There are 9 hidden switches. A switch that is on adds its own fixed numbers to the row, and there is some noise. The rows also spread widely along 12 directions, which tell nothing about the answers.
Some rows, each with its switches (1 for on, 0 for off) after it:
-.04 .07 .09 -.26 -.01 .20 -.30 -.01 -.27 .11 -.45 -.14 -.14 .15 -.07
 -.09 -.05 .25 .18 .03 .27 .12 -.10 .33 -.20 .02 .34 .29 .17 -.13 -.08
 -.11 .06 -> 0 0 1 1 1 1 1 1 1
.08 -.05 .30 .04 -.16 .29 -.26 -.06 -.15 -.03 .24 .14 .44 -.25 .08 .35
 .01 .06 -.40 .17 .25 -.10 -.22 .20 -.15 -.06 -.20 -.02 -.05 -.17 .23
 .10 .32 -> 1 1 0 0 0 1 0 0 1
-.10 -.03 .04 -.02 -.06 -.16 .09 .13 -.06 -.08 .01 .13 -.02 .08 .02 -.15
 -.04 .11 .12 .03 .13 .12 .03 -.01 -.02 -.04 -.12 .02 .05 .07 .06 -.30
 -.02 -> 1 0 0 1 1 0 0 0 0
-.02 -.10 .05 -.28 .08 -.03 -.25 .00 .43 -.02 -.06 -.15 .11 -.01 .16
 -.18 .38 .31 -.03 -.04 .09 -.15 -.07 .19 -.11 -.14 -.08 .09 .08 .25
 -.10 -.12 -.15 -> 1 0 1 1 0 1 0 1 1
.22 -.05 .02 -.13 .26 -.09 .04 .04 .11 -.01 .00 .12 -.04 .17 .22 -.22
 .19 .10 .03 .09 .27 .11 -.22 .03 -.04 .03 -.09 .00 -.07 .08 -.21 -.08
 -.10 -> 1 1 0 1 1 1 0 1 0
.09 -.25 -.33 -.21 .32 .23 -.10 -.07 .17 .48 -.23 -.02 -.22 .13 .11 -.02
 .18 -.01 -.06 -.19 -.01 -.16 -.35 .11 .06 .01 .42 -.05 -.22 -.06 -.52
 .28 -.02 -> 1 1 0 0 1 1 1 0 1
-.10 .03 -.18 -.31 .41 .23 -.09 -.22 .28 .28 .04 -.01 .13 .07 .22 .05
 .36 .25 .00 .10 .02 -.07 -.37 .03 -.01 .07 -.22 -.09 -.14 .28 -.21 .03
 -.12 -> 1 1 1 1 0 1 0 1 0
.14 .03 .13 -.11 .19 .10 .12 .02 .10 -.22 -.19 -.24 -.16 .01 .19 -.19
 .05 -.05 -.18 -.19 .05 -.10 .02 .23 .15 .01 .32 .18 .04 .12 -.17 .17
 .36 -> 0 1 1 0 1 0 0 0 0
.10 .24 -.10 -.22 .31 .04 .03 -.10 -.15 .26 -.19 .19 .09 .07 .14 .04
 -.19 .14 .23 .14 -.49 .14 -.13 -.32 .16 .41 .10 -.19 -.07 -.03 -.19 .12
 -.33 -> 0 1 1 1 0 0 0 0 1
-.04 -.08 -.13 -.33 -.19 .03 -.27 .03 .08 .20 -.20 -.05 -.17 .18 .09
 -.30 .07 .24 .00 -.04 .38 .00 -.08 .34 -.12 -.24 .20 .32 .06 -.14 -.07
 .02 -.04 -> 0 1 1 1 0 1 0 0 1
.18 -.38 .16 .15 -.02 .19 -.26 .00 .19 .09 .02 .15 .15 -.24 .01 .19 -.15
 .01 -.41 -.11 .08 -.31 -.26 -.01 .09 -.12 .03 -.27 -.12 -.15 .01 .17
 .14 -> 1 1 1 0 0 1 0 1 0
-.27 -.08 -.07 -.02 .03 .04 -.05 -.11 .01 .33 .03 .29 .30 -.09 -.03 .35
 -.05 .15 .08 .03 -.42 .01 -.26 .08 -.03 -.11 -.11 -.13 .00 -.08 .04
 -.10 .02 -> 0 1 0 1 1 0 0 0 1
-.23 .19 -.09 -.26 .05 .25 .00 -.12 .04 .15 .28 -.02 .32 -.03 .24 .07
 -.01 .16 -.10 .16 -.18 .05 -.07 .03 .02 .21 -.20 .10 -.12 .19 .18 .00
 .17 -> 1 1 1 0 0 1 1 0 0
-.15 -.11 .26 .16 .32 .34 -.13 -.03 -.01 .07 -.32 -.21 -.02 -.03 -.32
 .33 .11 -.05 .23 .00 .02 .02 -.35 .12 -.14 .15 .06 -.19 .11 .23 -.24
 -.37 .15 -> 0 1 1 1 0 0 1 0 0
-.12 .26 -.02 -.21 .06 .13 .12 .18 .07 -.23 -.15 -.35 -.19 .18 .03 -.28
 .09 .16 .19 .03 .12 .09 .06 .00 .04 .21 .12 -.05 .05 .39 -.07 -.26 -.05 -> 0 1 0 0 1 1 0 0 1
.08 -.02 .08 -.12 .19 -.06 .01 .10 .22 -.19 -.03 -.07 .00 -.08 .18 -.25
 .12 .03 -.12 -.15 .00 -.14 .09 -.08 .12 .09 .02 .09 .01 .18 -.07 .05
 .01 -> 0 0 1 0 0 0 1 0 0
-.02 .21 .15 -.14 -.06 .27 -.02 -.08 -.20 .07 .09 -.06 .26 -.02 .12 .17
 -.25 .12 -.14 .23 -.30 .10 -.08 .14 .07 .24 .02 .05 -.01 .00 .14 .06
 .26 -> 0 1 1 1 0 1 0 0 1
.08 -.14 .02 .03 -.10 .24 -.04 .14 -.08 -.10 -.12 .00 -.19 -.03 -.01
 -.17 -.24 .17 -.19 .00 .36 -.20 -.17 -.17 .27 -.04 .06 -.37 -.05 -.05
 .10 .06 -.13 -> 0 1 0 1 1 1 1 0 0
-.04 -.06 -.17 -.14 .11 .14 .16 -.36 -.02 .27 -.09 .25 -.01 .25 .07 -.06
 -.24 .30 .16 .31 -.01 .20 -.31 .13 .22 -.16 -.19 -.35 -.11 -.27 .04
 -.15 -.12 -> 0 0 1 1 1 1 0 0 1
-.14 -.30 -.10 -.02 -.09 .29 .16 .00 .55 .15 .35 -.26 -.01 .09 .17 -.15
 .04 .13 -.32 .06 -.07 -.21 -.23 .15 .27 -.15 -.18 -.27 -.23 .29 -.02
 -.09 .28 -> 1 1 1 1 1 1 0 0 0
-.16 -.24 .06 .06 .07 -.02 .05 .01 .15 .04 .06 .19 .12 -.04 .01 .11 .08
 .09 .03 -.01 .07 .00 -.24 .26 -.07 -.32 -.18 -.04 .01 .03 .06 -.27 .17 -> 1 1 0 1 1 1 0 0 0
-.06 -.04 .05 -.08 .13 .07 -.15 .07 .17 .03 -.15 .07 .08 -.04 -.02 .00
 .01 .22 .14 .02 -.04 -.05 -.20 -.13 .01 .08 -.13 -.25 .04 .17 -.06 -.23
 -.29 -> 0 1 1 1 0 1 0 1 1
.07 -.01 .15 .05 .02 .04 .25 .14 -.15 -.31 -.23 .00 -.17 .05 .04 -.24
 -.27 .00 .02 -.01 .33 .05 -.04 -.05 .23 .04 -.02 -.12 .04 .03 -.02 -.24
 .10 -> 0 1 1 1 0 0 0 0 1
-.18 -.18 .20 .29 -.37 .39 -.09 .08 -.23 -.08 -.16 -.14 -.15 .08 -.44
 .15 -.41 .16 .08 .23 .45 .06 -.22 .07 .04 -.08 -.11 -.54 .08 -.06 .20
 -.54 .01 -> 0 0 0 1 0 1 0 0 1
-.11 .21 .13 -.05 .31 .31 .00 -.02 .00 -.08 -.08 -.18 .09 -.08 -.04 .26
 .12 .17 .07 .09 -.21 -.09 -.18 -.09 .08 .26 .02 -.29 .02 .38 -.04 -.04
 -.04 -> 0 1 0 1 1 1 0 0 0
.03 .03 -.05 -.19 .33 .17 .00 -.01 -.07 .15 -.12 -.08 -.15 .15 .13 -.08
 .30 .02 .03 .03 .25 .06 -.26 .26 -.09 .05 .16 .25 -.03 .08 -.31 .07 .18 -> 0 1 0 1 1 1 1 0 0
-.36 .16 -.10 -.22 -.06 .08 -.03 -.14 .10 .13 .26 .07 .44 -.13 .11 .26
 .04 .31 -.03 .13 -.40 -.03 -.06 .05 .00 -.07 -.26 -.03 .01 .16 .33 -.04
 .01 -> 1 1 0 1 0 0 0 0 0

New rows, each followed by its switches (1 for on, 0 for off):
-.19 -.24 -.08 .04 -.22 .08 .03 .07 .23 .19 .02 -.10 -.12 .13 -.06 -.14
 -.15 .03 -.10 -.09 .00 -.06 -.08 .16 .11 -.13 .09 -.06 -.06 .01 .01
 -.16 .24 -> 0 1 1 0 1 0 0 0 0
-.05 .17 -.01 -.39 .03 -.01 -.15 .25 .08 -.06 -.23 -.35 -.15 .18 .12
 -.35 .21 .24 .12 -.07 -.05 -.02 .13 .17 -.13 .17 .37 .38 .16 .30 -.19
 -.03 -.07 -> 0 0 0 1 1 1 1 1 1
-.36 -.03 -.24 -.25 -.29 .16 -.11 .00 .12 .15 .08 .03 .14 -.16 .12 -.03
 -.12 .25 -.27 -.20 -.08 -.29 .02 .07 .17 -.20 .04 .02 -.04 -.02 .23 .16
 .17 -> 0 1 1 0 1 0 0 0 1
.18 .09 .11 -.15 .16 .17 -.05 .16 -.11 .04 -.10 -.05 -.20 .30 .13 -.33
 .16 .04 .08 .19 .54 .20 -.23 .04 -.11 .32 -.01 .11 -.10 .16 -.36 -.21
 .03 -> 0 1 1 1 1 1 0 1 1
.13 .01 .10 -.06 .30 .48 -.04 -.22 -.08 .20 .11 .00 .12 .10 .18 .15 .07
 .03 -.23 .31 .23 .04 -.47 .15 .04 .17 -.19 -.10 -.19 -.02 -.15 .11 .28 -> 0 1 1 1 0 1 1 1 0
.06 .04 .01 -.16 -.15 .06 -.06 .01 .03 -.10 .00 -.07 -.02 .09 .08 -.20
 -.03 .19 -.08 .13 .25 .01 .02 .08 .03 -.05 -.02 -.05 .00 -.05 .08 -.04
 -.08 -> 0 0 0 0 0 1 0 0 1
.20 .19 .19 -.28 .51 .03 .20 -.10 -.01 -.25 -.22 -.06 -.02 .07 .31 -.16
 .30 .03 .06 .00 .08 .11 -.12 .36 .00 .04 .14 .36 .08 .12 -.31 .03 .28 -> 0 1 1 1 1 1 0 0 1
-.22 .00 -.01 -.13 -.05 .32 -.23 -.15 .15 .19 -.03 -.08 .16 .00 -.05 .16
 -.11 .42 .02 .13 -.17 -.08 -.23 -.01 .04 .02 -.08 -.39 -.02 .12 .19
 -.11 -.18 -> 1 1 1 1 1 1 0 1 0
-.14 -.01 -.01 -.12 .31 -.05 .20 -.03 .11 -.16 -.40 -.05 -.15 .06 -.02
 -.13 .09 .04 .30 -.22 .06 .06 -.08 .18 .03 -.10 .15 .02 .14 .12 -.23
 -.29 .07 -> 0 1 1 0 1 0 0 0 1
-.03 -.06 .01 -.06 -.12 -.11 -.01 .12 .07 .19 -.12 -.06 -.15 .26 -.04
 -.22 -.21 .04 .21 .01 -.15 .24 .02 .17 -.07 .08 .27 .15 .03 -.03 -.07
 -.23 .09 -> 0 1 1 0 1 1 0 0 0
.01 .00 .24 .04 .11 .16 -.17 .03 -.26 .14 -.24 .01 .03 .11 -.12 .21 -.04
 -.13 .15 .04 .19 .28 -.21 .39 -.35 .15 .20 .32 .10 -.12 -.24 -.23 .41 -> 0 1 1 0 0 1 0 1 1
-.33 .16 -.09 -.26 .30 .25 .01 -.01 -.14 .14 -.10 -.13 -.10 .10 .01 .01
 .24 .01 .18 -.10 .17 .10 -.10 .26 -.15 .18 .13 .43 .02 .25 -.18 -.16
 .31 -> 0 0 1 0 1 1 1 0 0
-.07 .13 -.09 -.17 .11 .29 -.17 -.05 -.21 .33 .15 .11 .19 .07 .09 .14
 .08 .16 .04 .27 .12 .13 -.29 -.10 -.13 .31 -.20 -.06 -.17 .10 -.01 -.03
 -.12 -> 1 1 0 1 0 1 1 0 0
-.20 -.19 .10 .11 -.62 .29 -.36 .30 -.01 .04 -.11 -.29 -.15 .08 -.33
 -.13 -.31 .23 -.06 .08 .31 -.06 -.04 -.02 -.04 .01 .16 -.33 .05 .01 .23
 -.35 -.08 -> 0 1 0 0 1 1 1 0 1
-.38 .31 .09 -.29 -.10 .03 .16 -.26 .18 -.32 -.07 -.24 .32 .08 .08 -.04
 -.11 .51 .28 .26 -.24 .23 .04 .24 .03 -.16 -.33 -.14 .23 .24 .40 -.51
 .00 -> 1 1 1 1 0 0 0 1 1
-.29 -.08 .05 .02 -.07 .28 -.32 .19 -.05 .53 -.02 -.05 .09 .10 -.24 .30
 -.03 .03 .15 .03 -.26 .10 -.27 .14 -.27 .31 .17 .11 -.04 .17 -.24 -.30
 .21 -> 0 1 1 1 1 1 0 1 1
-.30 .14 -.16 -.19 -.20 .07 -.04 -.05 -.16 .17 -.33 -.02 -.12 .21 -.15
 -.10 -.42 .38 .35 .06 -.20 .18 .00 .01 .09 .03 .15 -.14 .11 -.08 .13
 -.27 -.22 -> 0 0 1 1 1 0 0 1 1
.15 .08 -.02 -.21 .54 -.11 -.04 .00 .00 .30 -.12 .20 .06 .12 .23 .00 .32
 -.06 .24 -.02 -.16 .20 -.24 -.04 -.20 .40 .07 .31 -.08 .17 -.52 .01
 -.06 -> 1 1 1 1 0 0 0 1 0
.00 -.12 -.06 -.12 .28 .44 .00 .04 .18 .09 -.12 -.34 -.20 -.01 .07 -.07
 .13 .06 -.16 -.14 -.04 -.29 -.17 -.02 .26 .22 .23 -.17 -.13 .39 -.27
 .11 .09 -> 1 0 1 1 1 1 1 0 0
-.31 .25 .07 -.20 .24 .29 .00 -.08 -.07 -.18 -.21 -.19 .08 -.09 -.06 .10
 .03 .27 .22 .04 .04 .00 -.11 .03 .03 .10 -.09 -.10 .16 .33 .16 -.26
 -.04 -> 0 1 1 1 0 1 1 0 0
.13 -.21 .05 -.08 .04 .05 -.19 .10 .13 .13 .07 .15 .11 -.14 .16 -.08
 -.07 .09 -.33 -.10 -.02 -.24 -.12 -.04 .10 -.03 .01 .08 -.08 -.07 -.01
 .25 .03 -> 0 0 1 1 0 1 1 1 0
.18 .03 .03 -.10 -.09 .28 -.09 .07 -.11 .22 -.01 -.35 -.20 .36 .05 -.07
 -.03 .02 -.06 .25 .19 .21 -.18 .27 -.16 .27 .30 .15 -.09 .08 -.26 -.01
 .22 -> 1 1 0 1 0 1 0 1 0
-.07 -.02 -.06 -.03 -.01 .17 -.05 -.02 -.25 .25 -.51 -.16 -.36 .26 -.26
 -.01 -.30 .00 .33 -.06 .14 .25 -.15 .25 -.09 .05 .52 .06 .10 -.20 -.15
 -.17 .11 -> 0 1 1 0 0 1 0 0 0
-.24 .07 -.10 -.19 .31 .24 .17 -.06 .00 .03 -.18 -.26 -.10 -.02 .06 .03
 .08 .01 .05 -.19 -.17 -.11 -.06 .19 .13 .10 .23 .23 .08 .26 -.17 .02
 .31 -> 0 0 1 1 0 0 1 0 0
-.07 .21 .17 -.15 .54 .15 .00 -.02 -.30 -.10 -.31 -.03 .03 -.15 -.02 .28
 .20 .02 .22 -.09 -.11 .04 -.12 .15 -.11 .20 .25 .26 .17 .21 -.18 .00
 .17 -> 0 0 0 1 1 1 1 0 0
-.22 -.16 -.01 -.04 -.14 .10 .01 .18 -.10 .17 .12 .23 .14 -.10 .07 .00
 -.20 -.02 -.17 -.05 .11 -.02 -.16 .19 -.02 -.08 -.11 .27 -.05 -.11 .08
 -.13 .36 -> 0 1 1 1 0 1 1 0 1
.06 .07 .03 -.22 .30 .13 .10 .02 .30 -.01 -.22 -.43 -.21 .24 .14 -.26
 .09 .16 .08 .02 -.28 .05 -.10 .19 .11 .18 .33 .08 .05 .29 -.30 -.05 .13 -> 0 1 1 1 1 1 1 1 0
-.35 -.09 .13 .14 -.19 .17 -.14 .11 .03 .20 .14 .02 .16 .01 -.24 .18
 -.13 .16 .10 .12 -.18 .04 -.12 -.05 -.04 .10 -.25 -.24 .00 .19 .19 -.42
 .03 -> 0 0 1 1 1 0 0 0 0
-.12 -.30 .04 .12 .05 .07 .15 .17 .17 -.11 -.05 -.01 -.12 -.05 -.05 -.03
 -.01 .01 -.04 -.15 .23 -.12 -.19 .13 .11 -.22 -.05 -.17 .00 .17 -.05
 -.28 .19 -> 1 1 0 1 1 1 0 0 0
-.51 .20 -.14 -.23 -.54 .59 -.21 -.09 -.10 .18 .24 -.19 .26 -.03 -.03
 .16 -.32 .39 -.24 .19 .01 -.09 -.04 .05 .11 .08 -.15 -.26 -.11 .12 .54
 -.08 .15 -> 1 1 1 0 1 1 0 0 1
-.08 .20 .33 -.08 .09 .45 -.06 -.02 .09 -.21 .06 -.45 .05 .03 -.01 .06
 .14 .20 -.09 .23 .01 -.04 -.12 .10 .05 .28 -.06 -.19 .06 .48 .05 -.17
 .19 -> 0 1 1 1 1 1 0 0 0
.20 .02 .22 -.14 -.01 -.04 .07 .20 .32 -.18 -.15 -.54 -.19 .25 .16 -.39
 .06 .06 -.02 -.07 -.23 .07 .14 .29 .00 .18 .46 .27 .12 .34 -.29 -.07
 .29 -> 1 1 1 1 1 0 0 1 0
-.22 -.25 -.31 -.14 .21 -.14 .04 .26 .47 .37 -.02 -.04 -.20 .13 .01 -.15
 .25 .05 .18 -.28 -.37 -.13 -.15 .02 .02 -.04 .23 .09 -.05 .30 -.39 -.11
 -.12 -> 0 1 0 1 1 1 0 0 0
.12 -.10 .16 -.04 .00 .31 -.10 -.12 .04 .04 .04 -.02 .07 .01 .08 .03
 -.06 .17 -.24 .22 .10 -.09 -.22 .12 .17 -.01 -.09 -.27 -.07 -.05 .02
 .02 .08 -> 0 0 1 1 1 1 0 0 1
-.17 .15 .04 -.20 -.36 .17 -.16 -.22 .11 .21 .14 -.29 .17 .34 .02 -.06
 -.05 .34 .06 .41 -.08 .31 -.01 .34 -.17 .03 -.03 .01 .01 -.01 .26 -.25
 .15 -> 1 1 1 0 1 0 0 0 0
-.04 -.10 -.05 .08 -.18 .18 .12 .25 .01 .17 .24 -.14 -.13 .25 .02 -.18
 -.17 -.13 -.11 .15 .14 .15 -.10 .05 .03 .22 .02 .05 -.18 .12 -.08 -.19
 .30 -> 0 1 0 0 0 1 1 0 0
-.24 .12 .14 -.05 -.10 .20 -.12 .06 -.05 .15 .13 -.02 .31 -.16 -.06 .32
 -.21 .15 -.05 .04 -.48 -.01 -.04 .05 -.01 .19 .02 .03 .04 .15 .23 -.04
 .18 -> 0 1 1 1 0 1 0 0 0
-.24 -.06 .00 .04 .14 .23 .08 -.05 -.18 .19 .03 .37 .19 -.06 .00 .25
 -.17 .05 .04 .03 .09 .05 -.37 -.07 .05 .07 -.31 -.24 -.11 .00 -.03 -.28
 .16 -> 1 1 1 1 1 0 0 1 1
.15 .15 -.27 -.39 .06 .06 .09 -.05 .14 .08 .05 -.02 -.07 .15 .42 -.39
 .02 .15 -.20 .04 .01 -.07 .01 -.16 .27 .19 .03 -.02 -.19 .05 -.12 .32
 -.13 -> 0 1 1 0 0 0 0 0 1
-.11 -.02 -.02 -.10 -.23 .04 .00 .11 .17 -.03 .04 -.16 .02 .03 .03 -.11
 -.11 .12 -.09 -.01 -.07 -.04 .04 .14 .05 -.07 .10 .00 .03 .05 .10 -.06
 .09 -> 0 1 0 0 0 1 0 0 1
.17 .08 .31 -.12 .20 .18 .04 -.21 -.06 -.31 -.09 .03 .21 .00 .23 -.05
 .03 .16 -.10 .29 .37 .12 -.25 .33 .00 -.12 -.26 .01 .08 -.09 .08 -.17
 .24 -> 0 1 1 1 0 1 1 1 1
-.18 .15 -.18 -.43 .33 .15 .00 -.02 .46 .24 .29 -.24 .34 -.07 .36 .16
 .51 .09 -.19 -.10 -.72 -.18 -.07 .19 -.03 .20 .14 .26 -.13 .51 -.26 .26
 .23 -> 1 1 0 0 1 1 0 0 1
-.16 -.08 -.10 -.13 .42 .24 .09 -.09 .24 .05 -.13 -.08 -.01 -.12 .08 .11
 .11 .11 -.08 -.21 -.11 -.26 -.29 .08 .17 -.08 .02 -.10 -.03 .27 -.19
 .10 .11 -> 0 1 1 1 0 1 0 1 0
-.10 .13 -.03 -.02 -.23 .20 -.02 .29 .03 .04 .28 -.22 .01 .11 .01 -.14
 -.17 .09 -.14 .14 -.04 .01 .08 -.24 .07 .38 -.04 -.09 -.14 .32 .09 -.09
 .00 -> 0 0 0 0 0 1 0 1 0
-.02 .25 .27 -.18 .06 .07 -.29 -.31 -.06 -.04 -.01 .19 .50 -.18 .08 .30
 -.08 .37 -.03 .20 -.27 .08 -.09 .13 -.13 .00 -.09 -.03 .14 -.15 .37 .10
 .01 -> 0 1 1 0 1 1 0 1 0
-.08 -.13 -.09 -.09 .01 .13 -.08 -.13 .22 .43 .14 .10 .28 .07 .10 .18
 -.11 .17 -.05 .17 -.40 .07 -.29 .14 -.02 .04 -.08 -.11 -.12 -.02 -.09
 -.09 .09 -> 1 1 1 1 0 1 0 1 1
-.33 .12 -.06 -.19 -.05 .01 -.03 .27 .11 -.07 -.04 -.18 -.02 -.12 .03
 -.12 .07 .04 -.01 -.35 -.17 -.15 .18 .04 -.02 .11 .24 .36 .11 .36 .03
 -.03 .24 -> 0 1 1 0 1 0 0 0 0
-.14 .13 -.16 -.09 -.06 .29 .10 .10 -.08 .17 .07 -.13 -.15 .17 -.02 -.07
 -.18 .08 .01 .07 .01 .05 -.08 -.16 .16 .26 .09 -.20 -.15 .17 .00 -.02
 -.01 -> 0 1 0 0 1 1 0 0 0
-.20 .00 .00 -.14 .11 .05 -.09 .08 .04 .06 -.29 -.05 -.10 .08 -.08 -.11
 -.09 .25 .28 -.07 -.02 .05 -.13 .07 -.03 .03 .14 .00 .14 .11 -.02 -.27
 -.06 -> 0 1 1 1 1 1 1 1 0
-.03 .16 -.05 -.27 -.05 -.04 -.11 .24 .33 .04 -.06 -.40 -.15 .23 .12
 -.41 .08 .20 .09 -.05 -.33 .01 .19 -.15 .04 .38 .29 .05 .02 .43 -.15
 -.05 -.19 -> 0 1 1 0 1 0 0 1 0
-.09 -.05 .09 -.17 .18 -.12 -.10 -.04 .19 -.02 -.20 .03 .16 -.05 .01 .05
 .15 .17 .17 -.08 -.30 .00 -.01 .22 -.12 -.12 .16 .07 .15 -.01 -.04 -.14
 -.05 -> 0 0 0 0 1 1 1 0 1
-.17 .01 -.11 -.23 .00 .03 -.15 .17 -.04 -.02 -.22 .01 -.16 .02 -.05
 -.21 .15 .26 .14 -.12 .36 -.10 -.05 -.01 -.05 -.08 .03 .05 .08 .13 -.02
 -.13 -.29 -> 0 0 0 1 1 1 0 0 1
-.05 .06 .06 -.16 .25 .00 .07 .23 .24 -.19 .10 -.21 .04 .01 .19 -.14 .45
 -.08 -.07 -.13 .05 -.09 .01 .06 -.09 .18 -.07 .27 -.01 .47 -.35 -.11
 .19 -> 0 0 0 0 0 0 0 1 1
-.30 -.05 .04 .06 -.11 .16 .03 .31 -.21 .01 -.12 -.05 -.12 -.03 -.19 .10
 -.18 -.01 .08 -.16 .04 -.03 -.02 .09 .00 .07 .18 .07 .07 .16 -.04 -.26
 .23 -> 0 0 0 1 1 1 0 0 1
-.14 .23 -.25 -.38 .32 .12 .09 -.15 -.11 .20 -.20 .06 -.02 .08 .11 .00
 -.05 .21 .22 .01 -.23 .05 -.10 -.05 .14 .20 .08 .02 -.03 .07 -.13 .07
 -.22 -> 0 0 1 1 0 1 0 0 1
